The rows of a group lie close to one hidden flat surface of 10 dimensions, which passes through zero. Surfaces can cross.
Known rows, each followed by its group:
[ 0.72 -1.18  0.20 -0.09 -1.20  1.86  1.75 -0.89 -2.02  0.52  0.39 -0.61
  1.07  0.14 -0.55 -0.48  3.66]
K926
[ 0.10 -2.15 -0.35 -0.84 -1.38 -1.10  1.06  0.28  1.99  0.89  3.24  1.74
  0.32 -3.07  2.63  0.95 -4.03]
K747
[ 3.99 -1.88  0.15 -1.75  1.79  1.36 -0.01  0.33 -1.34  1.24 -1.37  1.61
  0.01 -2.20 -2.37  2.46 -0.11]
K813
[-0.80 -2.92 -0.39 -1.05 -1.16 -1.61 -1.12  1.07 -1.38  0.47 -2.32  1.43
 -0.83 -2.23  0.24  0.67  1.08]
K2
[-1.45 -2.21 -3.26 -0.44  2.12 -0.18  3.00 -6.03  0.33  0.92 -1.79  0.93
  4.77 -1.28 -0.95  0.63  0.57]
K747
[-1.56 -0.06  0.00  0.50 -3.34 -1.68  3.50 -4.11 -3.67 -1.40  1.50 -2.01
  1.63  2.72 -0.72 -3.46  3.54]
K2
[ 0.46  0.68 -0.89 -1.19  0.14  1.27 -3.38  1.72 -2.41 -1.77 -0.81 -0.71
  1.43  1.92  0.75  0.10  1.19]
K926
[-2.16  0.31 -2.72 -1.33 -1.07  0.44 -0.53 -3.77 -1.94 -2.26  0.26 -0.12
  3.59  0.18  1.45  1.03  0.37]
K747
[ 5.06 -3.34  0.77 -0.01  3.60 -0.10 -0.68 -0.49  1.89  0.00 -2.83  2.11
 -2.18 -0.09  1.43  2.67 -2.18]
K747
[-2.41  0.35 -0.72  3.06  1.03 -4.18  2.21 -5.29  2.52  0.43 -0.18 -0.62
 -2.90  0.32  3.99  0.94 -1.94]
K2
[-3.65 -0.34 -4.23 -3.08  0.14  0.72 -3.50 -0.09  0.51 -0.03  0.12  0.82
  2.67  0.49  2.59  2.44  0.80]
K813
[ 1.95 -0.72  0.49 -1.11 -0.67 -0.33 -0.90  0.92  1.15  1.89  1.87 -1.66
 -1.40  0.96  1.22 -0.47 -0.13]
K747
[ 0.52 -1.59  0.65 -0.94 -1.24  1.04  1.36  0.69 -1.14  0.26  0.91  0.81
  1.04  0.41 -0.75 -0.64 -0.33]
K813
[-0.98  2.83 -0.45 -2.86 -0.78  2.01 -4.64  2.84  2.37  0.33  1.85 -1.00
 -0.59  3.17  0.76  1.43 -2.05]
K2
[-4.08  2.31 -2.92  2.65 -0.67 -2.94  2.87 -4.11  0.42 -0.14  1.67 -1.04
  2.80 -5.11 -0.03 -0.38 -0.06]
K747
[-0.96  0.05 -0.92  1.05  0.49  0.53 -1.22  1.01 -0.94 -0.69 -0.61 -0.65
  0.98 -0.32  2.00 -0.44  2.21]
K813
[ 1.47 -0.91  0.33 -0.55  1.21  0.60 -1.56  1.64  0.07  0.65 -2.02 -0.70
  1.18  0.79 -0.07 -1.27  0.52]
K813
[-1.86  1.38 -1.66  1.00  0.48  2.92 -0.19 -0.67  0.63 -0.06  0.64 -0.55
  2.22 -1.65  2.35  1.28  2.14]
K747
[-1.42 -3.36  0.17 -2.29 -1.17 -3.97 -0.95  3.14  1.71  1.39 -0.25  0.92
  1.62  0.79  0.02 -4.50 -3.95]
K813
[ 2.67 -5.92  0.92 -0.69  0.16  0.01  3.28 -0.17 -3.55  3.06  0.46  0.90
 -0.17  2.26  1.93 -0.76 -0.57]
K2
[-3.23  3.76  1.50  3.96  0.09  1.86  1.37 -0.14  2.95 -1.38 -0.26 -2.43
  0.31  1.80  0.63 -2.51  1.59]
K2
[-3.32  1.80 -0.62  2.27  0.78 -2.78  1.10  4.86 -4.08  0.31  1.45  2.86
 -0.67 -2.70 -1.17  1.01 -2.42]
K813
[ 2.37  1.27  1.01  1.66  0.46 -0.86  0.16 -0.86 -1.71 -0.92  0.14 -2.50
 -0.37  1.30 -0.70 -1.82  0.03]
K2
[ 2.21  1.31  3.10  3.32 -0.94  3.02  1.13  0.84 -6.45 -3.95  1.03 -1.04
  0.78 -0.84  1.75  0.06 -1.51]
K926
[-2.10 -1.30 -0.77  0.22  2.01  1.20  2.75  1.39  3.66  3.45  0.35  2.29
  1.91 -3.57 -1.01  0.62 -1.57]
K747
[-2.38 -0.05 -2.52 -0.13  1.94 -2.19  0.70 -1.90 -1.50  0.02 -3.70  1.28
  2.74 -1.55 -3.88 -0.73  2.53]
K926
[ 1.42  1.26  1.90  0.35 -0.26  2.51  0.39  1.60  0.22  0.59  1.06 -0.36
 -2.18  1.47 -0.77  0.78  0.42]
K813
[ 2.67 -1.02  5.17  2.71  0.33  1.18  1.01  1.68  1.10 -3.84 -1.56  1.01
 -2.45  3.80  2.39 -2.16 -3.80]
K747
[ 3.26 -2.89  2.24  0.89 -1.60  0.27  1.75  1.99 -1.43  0.20 -0.22  0.81
 -2.44 -1.23 -1.00 -1.40  4.06]
K813
[-1.30 -0.81 -0.29  2.53  3.39 -1.39 -0.06 -2.21  1.83  0.16 -3.59  0.62
  0.59 -2.77  2.80  1.03 -3.44]
K2
[ 2.64 -1.02  1.25 -0.11  0.20  0.88 -2.01  3.34  0.71  0.57  0.17 -0.07
 -2.18  0.52  1.20 -0.65  1.64]
K926
[-1.41 -0.67 -0.18  0.47  0.83 -0.03  0.78  0.99 -0.02 -0.32 -1.29  1.93
  1.28 -0.94 -0.61 -0.39  0.43]
K926
[-1.10  0.00  1.68  0.30 -2.71  4.78  1.04  2.85 -1.74 -0.32  1.55 -0.67
  0.26  3.11  0.25 -1.51  5.72]
K926
[ 0.78 -0.74  0.64  0.16 -1.11  0.13  0.82 -0.70 -1.77 -1.37 -0.96  0.18
 -1.23  1.68 -0.67 -0.57  3.39]
K747
[ 1.53  0.32 -0.86  0.67  1.11 -1.40  1.91 -3.78 -4.11 -0.44 -0.65  0.80
  0.65 -4.76 -2.17  3.53 -2.16]
K926
[-0.86 -0.05 -0.11  0.13 -2.26 -3.55 -1.84  1.94 -1.93 -3.49  0.49  0.72
 -1.19  0.98  1.27 -2.11  1.07]
K926
[ 0.48 -1.50  0.55  0.56 -1.92 -1.09  1.99 -0.77 -0.72 -0.59  0.66 -0.26
  0.17  0.19 -0.11 -2.23  1.97]
K926
[-0.22 -0.12  1.85  0.48 -1.71 -1.59  2.59 -0.23  1.91  0.55  1.08  1.03
 -2.91 -0.37 -1.17 -0.58  0.07]
K813
[ 0.67  0.15  0.12 -1.00 -1.20  1.41 -0.07  0.44 -0.90 -0.39  2.18 -0.66
  0.83  2.10  0.38 -0.42  0.15]
K2
[-1.11  0.14 -2.03 -1.93 -1.74 -0.15 -0.82 -3.95  1.19 -1.62  1.73 -0.65
  0.71  0.73  2.95  1.65 -0.98]
K813
[-2.01  0.33  0.42 -0.45  0.48  0.56  0.57  1.08 -1.50 -0.42 -1.92  1.54
  1.24  0.56 -3.10 -0.28  0.41]
K747
[ 1.48  3.39  2.14  3.59  1.03  1.08 -1.32  0.72 -2.36 -2.08 -3.07 -4.10
  0.93  1.29 -1.56 -3.66  3.01]
K2
[ 3.01 -1.26  1.28 -0.97 -0.25 -4.03  1.39 -1.02 -3.27  2.72  1.34 -1.52
 -2.77  4.10 -1.50 -1.47 -2.76]
K2
[-1.66 -0.62  0.55 -2.69 -2.93  3.32  1.57  0.68  1.59  0.65  3.43  1.31
 -0.95  2.26 -0.02  1.51  0.41]
K813
[ 0.14 -0.15 -2.31 -2.15 -0.12 -1.63  0.42 -3.43 -0.86 -0.44  1.59  0.28
  2.10  0.22 -1.03  1.05 -2.52]
K2
[ 1.30  0.42 -1.41 -1.03  1.34  0.54 -2.32  1.15 -0.49  1.46  0.01 -0.89
  1.31 -1.37 -0.17  0.98 -1.08]
K747
[-1.88 -0.01 -0.79 -0.58 -0.69  0.84 -0.67  0.65  0.60 -0.28 -0.09  0.83
 -0.74  0.46  0.46  1.10  2.98]
K926
[ 2.26  0.08 -0.70 -1.74 -1.89 -3.03 -2.61 -1.11 -0.94 -0.39  1.19 -2.20
 -1.74  1.65  0.99 -0.77  0.25]
K926

New rows. What belongs after each?
[-1.45  0.38 -2.20 -0.98  1.88 -2.04 -0.48 -2.01  0.60 -0.15 -1.93  1.98
  0.87 -1.67 -1.49  2.42 -2.39]
K747
[-2.84  1.30 -2.50 -1.95  0.56 -1.63 -2.60  2.15  1.29  1.77  1.10  2.02
 -2.64 -1.01 -0.07  3.96 -0.95]
K813
[-4.96  1.20 -1.08 -2.29 -2.64  1.32 -2.35  0.69  1.57 -0.58  0.59 -0.29
  0.50  1.84  1.49  0.25  0.86]
K2
[ 1.86 -0.40  2.55  0.08 -0.58 -3.96 -1.38  5.66  0.51  0.69 -0.28  1.66
 -4.84 -0.25 -2.33 -1.58 -2.22]
K926
[-3.02  0.89  0.27  1.65  1.48  0.66  2.99  1.20  0.21  1.12 -0.82  1.56
  1.22 -0.98 -2.49 -0.30 -0.02]
K813
[-0.25 -2.69  0.50  1.48  1.29  1.71  1.79 -1.17 -0.77  0.08 -1.48  0.15
  3.53 -0.15  2.93 -1.40 -1.84]
K2
[-0.81  1.65  0.50  1.93 -1.53 -0.50  1.31 -1.30 -0.35 -0.40  1.06  0.07
 -4.49 -1.82  0.27  2.72  3.45]
K926
[-2.95 -1.52 -0.31 -2.27 -2.10  0.62  1.22 -1.83  1.66 -1.98  1.36  2.33
  0.68  3.07  2.21  1.04 -1.90]
K747
[ 0.39  0.71 -1.07  1.15  3.61  3.11  1.26  0.33  2.11  1.16 -1.81  1.88
  1.55 -2.46 -2.03  1.82  1.52]
K2
[-1.20 -1.45  1.58  0.76 -1.25  1.95  2.02  2.25  1.02 -0.31  1.42  1.50
  0.54  0.54  1.28 -1.59 -0.18]
K926
[ 3.04  2.24 -0.28 -0.20  0.45 -0.13 -1.26  0.13 -2.01 -2.42 -0.23 -1.02
  2.95 -2.19 -3.78 -1.45 -0.97]
K2
[-0.21 -1.96 -0.72 -3.04 -0.75 -2.73  0.61 -1.06  1.05  2.24  0.67  1.49
 -1.11  0.60 -1.99  0.56 -1.37]
K747
[-0.68 -1.09  0.07 -0.52 -1.77 -0.24 -0.20  0.66 -0.20 -0.45  0.46  0.61
 -0.41 -0.70  1.03  0.24  0.75]
K2
[ 0.58  1.82  0.82 -0.18  1.93  4.09 -0.62  0.25 -3.54  0.50 -1.13 -1.32
  3.07  0.87 -1.99  0.77 -1.68]
K926
[ 4.06 -0.34 -0.01 -0.51 -1.55 -1.12 -2.46 -2.24 -0.94 -1.02  2.50 -4.04
 -1.35  2.22  4.70 -1.06 -0.36]
K747
[-2.78  4.69  1.28  1.30 -1.59 -0.03  0.74 -1.11 -2.33  0.02  0.22 -3.12
 -1.13  3.25 -3.09 -0.89  2.00]
K926
[-3.56  2.20  1.15  1.10  0.98  2.44  1.90  2.70  1.81  2.85 -0.49 -1.03
  1.95  1.14 -3.21 -2.54  1.34]
K747
[-2.69 -0.38  0.48  2.52  1.25  2.18  2.05  2.26  0.04 -1.30 -1.27  3.63
 -0.15 -2.47  0.42  1.34  2.10]
K926
[-2.34  0.85  1.80  2.74 -1.42 -5.44  2.40  0.74  1.61 -0.28  0.18 -0.26
 -2.11  0.16 -0.88 -4.00 -2.32]
K813
[-1.45 -4.34  0.20 -3.39 -1.13  0.26  0.92  5.24  0.73  3.34  0.28  4.06
  1.01 -0.53 -2.25 -1.26  0.39]
K813
[ 1.11 -0.90 -0.37 -1.40  0.18  0.49 -0.62 -0.14  2.29  2.51 -0.64 -2.37
  0.58  3.03 -0.79 -2.64  3.53]
K926
[ 0.52  0.08 -2.04 -1.43  0.18  0.09 -1.67 -1.67 -0.95  0.03 -0.65 -0.28
  0.29 -0.09  0.07  1.18  3.28]
K926
[-2.90  1.21 -0.13  2.86  0.94 -1.56 -0.71  2.37 -0.64 -3.87 -1.15  3.14
 -0.55 -1.92  1.41  0.88 -1.73]
K926
[ 1.20 -0.23 -0.81 -1.51 -0.13 -1.60 -2.71  0.16  2.28  0.39  0.92  0.13
 -2.79 -0.18  2.21  1.93 -0.86]
K926
[-3.08  0.97 -2.44 -1.53 -4.08 -3.15 -0.40 -2.58  1.33 -2.90  2.24  1.67
 -1.01 -3.11  0.13  1.66  1.24]
K2
[-2.81  2.14  2.49  3.00 -1.77 -2.28 -0.12  2.52  3.24 -1.52 -1.00  0.03
 -2.94 -2.03  0.25 -1.96 -0.98]
K2
[-2.46 -0.24 -1.20  0.86  2.85  0.49  1.69 -1.99  2.57  3.21 -1.03  1.14
 -1.17  1.01  0.53  2.62  0.87]
K2
[-0.76 -2.52  1.72 -0.65 -2.08 -1.10 -2.53  4.88  1.14 -0.62 -1.93  2.40
 -1.46 -4.28  1.15 -0.26 -2.77]
K2
[-2.10  3.27  0.85  1.67 -0.96  0.13  0.48 -1.09 -1.14 -1.30  0.31 -1.87
 -0.52  1.44 -0.75 -0.47 -0.26]
K926
[ 0.89  1.53 -1.16  2.01  2.29 -6.31 -4.10  2.12 -1.73 -0.54 -2.22 -1.12
 -1.01 -1.53  0.69 -1.87 -2.70]
K813
[ 2.03 -0.03  0.12  2.51 -0.02  0.48  2.39 -4.06 -0.31 -0.96  1.29 -0.90
  0.00 -2.82  2.45  1.80 -1.53]
K926
[ 2.17  0.31  0.00 -0.35 -1.92 -1.12 -1.26  0.81 -0.45 -2.56  0.95  0.37
 -1.28 -3.07 -0.11  0.52  1.07]
K2
[-1.31 -1.06 -1.57 -1.99 -1.68 -1.48 -3.89 -1.21 -2.96  0.00 -1.42 -1.64
 -0.82  1.45  2.30  0.89  1.74]
K2
[-2.27 -1.17  0.70 -1.06 -0.38  2.28 -0.13  3.95  2.93  0.93 -0.22  2.97
  0.03 -1.90 -0.12  1.02 -0.25]
K2
[-3.17  2.14  2.22  2.06 -3.04 -1.21  1.11  1.07  2.73 -1.99  1.36 -0.09
 -1.14 -0.63 -0.03 -2.51 -0.57]
K2
[ 0.36 -1.46 -0.36 -0.58  0.61 -0.51  0.68 -1.85 -2.66 -0.33 -1.29 -0.19
  4.69  0.02 -0.51 -1.99 -3.64]
K2
[-0.65  0.71  0.08  0.10 -1.43 -0.15  0.33 -0.56  0.16  1.01  0.95 -2.10
 -1.22  1.64  0.16 -1.31  3.54]
K747
[ 5.79  2.49 -1.78 -1.10  0.22  1.02 -1.97 -1.42 -0.37 -2.48  3.86 -0.43
 -0.74 -1.25  0.04  3.11  0.32]
K2
[-1.02 -2.91 -1.46 -1.65 -2.52 -4.04  2.22 -2.73 -0.22 -0.64  1.37  1.12
  1.49 -0.59 -0.20 -2.00 -0.76]
K926
[ 0.21  1.52 -0.52  1.16  0.89 -2.71 -1.03 -0.61 -1.47 -1.18 -0.27 -0.76
  0.15 -0.66  0.38  0.08 -2.55]
K813
[ 1.53 -4.29  0.60 -0.31  0.43 -2.42 -0.04  2.81  1.05  1.04 -1.50  2.01
  0.76 -2.45  0.32 -2.82 -2.23]
K813
[-0.19 -1.26  1.65  0.54  1.39  1.15  1.60  1.31 -1.82 -1.70 -3.15  2.82
  1.66 -0.14 -2.34 -0.59 -1.84]
K747
[-0.34 -0.32  1.69  1.95  0.35 -0.27  0.11  1.80  0.44 -0.84 -1.99  0.25
  0.30 -2.19  0.04 -1.82 -1.61]
K2
[-0.08 -1.25  0.31 -2.45 -2.37  0.11 -1.54  1.32  0.21  0.42  0.69 -0.85
 -0.39  2.45  0.02 -1.75  2.07]
K813
[ 0.63 -0.58 -0.01 -1.74 -1.88 -0.37 -0.93 -1.31 -4.65 -0.94 -0.06 -2.63
  3.19  3.22 -0.23 -3.03 -0.99]
K2
[-5.85  1.92 -1.33  1.54  0.99  1.42  0.82  2.14 -3.40  0.07 -0.69  0.06
  4.82  1.38 -1.21 -2.35  1.28]
K813
[-0.11  2.10  0.31  4.64  2.24 -3.27 -1.17  1.05 -2.52 -1.73 -1.64 -1.60
  0.20 -1.18  1.44 -2.49 -1.52]
K813
[-0.27 -1.01  0.00  1.66  0.90 -1.42  2.97 -2.82  1.72  0.56 -0.71  0.10
  0.90 -1.49 -0.50 -1.85  0.04]
K926
[-0.53 -0.11 -0.07  2.24  1.73  0.95  1.53 -3.44  1.78 -1.74 -1.70  0.60
  0.78 -0.20  2.11  0.42 -0.13]
K747
[ 0.75 -0.02  0.73  0.23 -1.80  2.62  3.75 -5.18  0.95  2.45  2.56 -3.08
  1.52  1.15  0.74 -0.68  0.93]
K926
[ 4.29 -0.13  0.10  1.07  2.01  0.30 -3.57  0.72 -2.84 -2.96 -0.96 -1.04
  1.89 -0.66  2.96 -0.29 -3.38]
K926
[ 0.49  2.12  0.24  0.71 -0.43 -1.11 -2.00  2.91 -4.41 -0.92 -0.36 -0.65
  0.21 -2.99 -2.82 -0.09 -0.01]
K747
[-2.80 -2.37  0.22 -0.45  0.14  4.10  1.45  3.85 -1.98 -1.71 -0.20  4.53
  4.46 -1.03  0.38  0.24 -1.73]
K926
[-0.94 -0.40  0.57  1.26  0.60  3.92  1.17  1.02 -1.99 -1.45 -0.62  0.42
  4.84 -0.08  0.46 -1.52  0.18]
K747
[-0.41 -1.22  0.22  1.47 -0.86  1.88  2.59 -0.60 -0.33 -0.77  0.65 -0.25
  2.03 -0.67  1.22 -1.38  1.67]
K747
[ 4.07 -2.26  2.44  0.49  0.32  0.74  0.43  1.19 -2.03 -1.35 -0.80 -0.12
  0.49  1.16  0.54 -2.15 -2.49]
K747
